The groups are shells around one centre, one inside the other: the same stretched ball of 4 dimensions in 8 sizes.
In the rows, zero is written as 128.
Some rows, each with its group after it:
[115 100 120  88 101 157 124 139 164 155 145 130 150 119 122 128 115  87
 183 155  89 133 115] -> j742
[143 108 115 111  88 118 115 133 165 204 160 147 146 109 154 143 124  85
 175 145  93 141 120] -> j401
[109  95 126 103 116 173 118 152 163 140 133 129 149 134 121 130 115  83
 178 154  84 125 125] -> j365
[108 121 125 103 116 135 128 161 154 152 129 139 159 119 139 135 116  91
 167 149  93 125 124] -> j742
[ 86 109 114  28  91 166 147 128 159 116 146 114 162 100  83 101 107 104
 196 166  97 135  90] -> j192
[110 128 129 126 126 122 121 175 149 158 121 147 164 124 154 144 123  89
 155 143  95 117 133] -> j401
[162 118 130 189 127 105 104 174 166 227 129 167 136 140 211 179 120  67
 145 128  81 134 164] -> j538
[121 113 125 113 116 143 126 157 163 165 131 139 147 126 148 141 110  83
 169 147  86 133 131] -> j779
[123 105 117  87  92 141 123 133 164 171 153 134 150 111 129 129 118  89
 182 153  92 137 112] -> j779
[125 129 129 143 126 112 118 176 153 179 123 154 157 127 173 154 122  84
 151 138  92 122 142] -> j401
[158 114 124 160 110 107 107 156 167 224 143 160 139 127 191 166 122  74
 157 134  85 138 147] -> j779
[144  96 129 160 119 141  98 160 165 194 138 150 141 142 168 158 126  71
 162 140  81 126 147] -> j447
[ 83 103 119  55  99 165 126 140 149 113 144 119 171 111  85 105 126 102
 187 164 101 116  95] -> j192
[122 120 133 164 133 118 100 184 147 174 121 156 162 138 170 156 136  81
 146 138  94 107 146] -> j192
[107  99 135 140 137 167 105 177 155 138 117 138 155 150 138 142 124  78
 162 148  83 109 141] -> j447
[ 78 123 121  54 110 152 141 154 147 109 129 123 173 107  98 109 115 105
 179 161 101 120 101] -> j192
[114  96 133 139 132 168 107 170 159 147 122 138 150 148 141 144 120  76
 165 148  81 115 142] -> j362
[165 106 123 167 106 110 101 151 169 232 149 161 135 130 193 169 125  71
 159 133  84 139 148] -> j401
[116 117 129 139 122 124 106 172 148 166 129 150 164 129 153 146 135  86
 156 143  96 111 133] -> j447
[ 93 117 121  72 107 147 132 151 151 130 135 129 167 111 111 118 119  99
 177 157  98 122 107] -> j742
[100  95 128 103 118 172 112 157 155 129 132 128 158 134 113 126 124  86
 176 156  89 114 121] -> j362
[105 129 115  72  92 112 131 143 148 159 148 138 170  95 126 123 126 103
 174 152 107 127 101] -> j538
[139  97 129 158 120 141  97 162 162 188 136 150 145 142 164 155 129  73
 161 141  84 122 144] -> j447
[113 109 123 108 107 136 112 153 152 159 141 140 162 119 131 132 131  90
 170 150  97 119 118] -> j365
[113  92 126 108 113 170 113 149 162 147 138 131 149 134 123 131 119  82
 178 154  85 124 125] -> j362
[147 107 132 178 127 125  97 172 162 203 130 159 143 144 186 167 128  70
 151 134  83 123 156] -> j365
[ 93 110 130 103 128 162 122 169 152 123 120 131 162 133 121 128 118  89
 168 153  90 114 125] -> j365
[152 109 130 167 125 130 110 166 170 206 129 156 134 141 189 168 112  68
 156 135  77 137 157] -> j538
[172 120 123 177 106  85 102 157 166 249 147 171 138 124 211 177 127  72
 150 128  88 140 152] -> j538
[145 107 123 141 106 123 107 150 164 202 146 152 145 126 168 154 125  78
 165 140  88 133 136] -> j742
[130 102 120 109  98 139 114 140 163 180 150 140 148 119 141 138 123  84
 176 149  90 133 121] -> j779
[135 110 123 136 106 119 105 154 157 192 145 151 154 123 160 149 133  83
 163 142  94 124 130] -> j362

New rows. What belongs after each?
[115  96 126 103 115 172 122 149 167 147 134 129 144 133 127 133 109  81
 179 153  81 131 127] -> j447
[125  95 134 155 132 161 100 170 161 163 125 143 146 151 153 151 124  72
 161 144  80 116 147] -> j447
[ 94 123 122  82 107 131 126 156 145 138 135 135 173 109 119 122 127 100
 171 154 104 116 108] -> j447
[112  97 126 108 113 162 114 152 160 149 137 133 153 131 126 132 121  84
 175 152  87 122 124] -> j742
[147 106 129 165 122 128 102 165 164 201 134 155 142 140 180 163 124  72
 156 137  83 128 150] -> j742
[157 102 127 170 115 125  98 159 168 215 141 158 137 139 185 166 125  69
 158 135  81 132 151] -> j447
[117 125 125 120 116 118 120 165 152 169 131 147 161 118 154 143 124  90
 160 144  96 122 128] -> j742
[148 112 115 118  88 108 114 135 164 213 160 151 147 108 163 147 126  85
 171 142  94 141 122] -> j401
[117 116 115  85  89 121 121 137 154 171 155 139 163 101 129 127 129  97
 177 151 102 129 105] -> j401
[104 105 137 142 144 166 111 184 154 132 109 138 155 151 142 144 118  78
 158 147  82 109 146] -> j192
[116 124 126 123 118 121 119 167 151 166 129 147 161 121 153 143 124  89
 159 144  96 121 130] -> j742
[112  94 119  77  96 167 123 132 165 147 150 125 150 118 110 121 115  89
 189 158  89 133 109] -> j401
[108 111 116  76  90 133 122 137 152 156 153 133 165 104 115 121 129  98
 180 155 102 125 101] -> j538
[126 122 128 143 124 119 114 172 154 179 126 152 155 129 168 153 124  83
 154 140  91 122 140] -> j742
[108 118 118  84  96 124 122 144 150 158 148 138 167 104 124 125 130  98
 174 152 103 123 106] -> j447
[ 88 111 134 117 137 162 116 180 147 116 113 134 167 139 123 131 124  89
 162 152  91 104 130] -> j538
[ 99 123 128 111 124 133 121 172 146 140 122 140 168 123 136 134 125  93
 160 149  97 112 125] -> j447
[103 121 115  66  90 125 131 138 151 152 150 133 168  97 116 119 125 102
 179 155 105 128  99] -> j447
[ 94  97 124  85 110 169 116 149 153 124 138 125 164 125 102 118 127  92
 180 159  94 114 111] -> j401
[ 83 102 125  67 116 182 131 152 155 105 128 118 161 125  93 112 112  94
 184 162  90 119 110] -> j447
[164 122 121 157 106  94 114 154 169 235 144 164 136 120 201 170 117  75
 156 132  86 146 147] -> j401
[126 117 111  66  83 127 141 125 168 180 157 134 147  96 133 128 106  94
 186 153  93 151 106] -> j192
[117 113 131 142 127 134 107 173 152 163 125 148 159 135 154 147 129  83
 157 143  91 113 138] -> j742
[123 106 134 153 136 150 108 176 159 163 119 146 148 147 160 153 119  75
 157 142  82 118 149] -> j365
[101  99 130 110 125 172 116 163 157 129 125 130 156 138 121 130 119  84
 172 154  86 116 128] -> j779
[121 106 116  83  93 142 126 134 163 167 152 133 151 110 127 128 116  90
 183 153  92 138 111] -> j742
[111 111 132 140 132 144 108 176 151 152 121 144 160 139 148 145 127  83
 157 145  90 111 139] -> j779
[ 90 116 131 111 129 147 115 175 143 125 120 136 172 129 124 129 130  93
 162 151  97 104 124] -> j538
[123 106 133 152 132 146 105 175 157 165 122 147 151 144 158 152 124  77
 157 142  85 116 146] -> j742
[119 129 123 118 111 107 120 162 149 175 135 150 164 112 155 143 128  92
 159 143 100 122 124] -> j362
[139 105 118 114  94 128 115 137 166 195 154 144 145 116 151 143 122  83
 175 146  90 138 123] -> j365
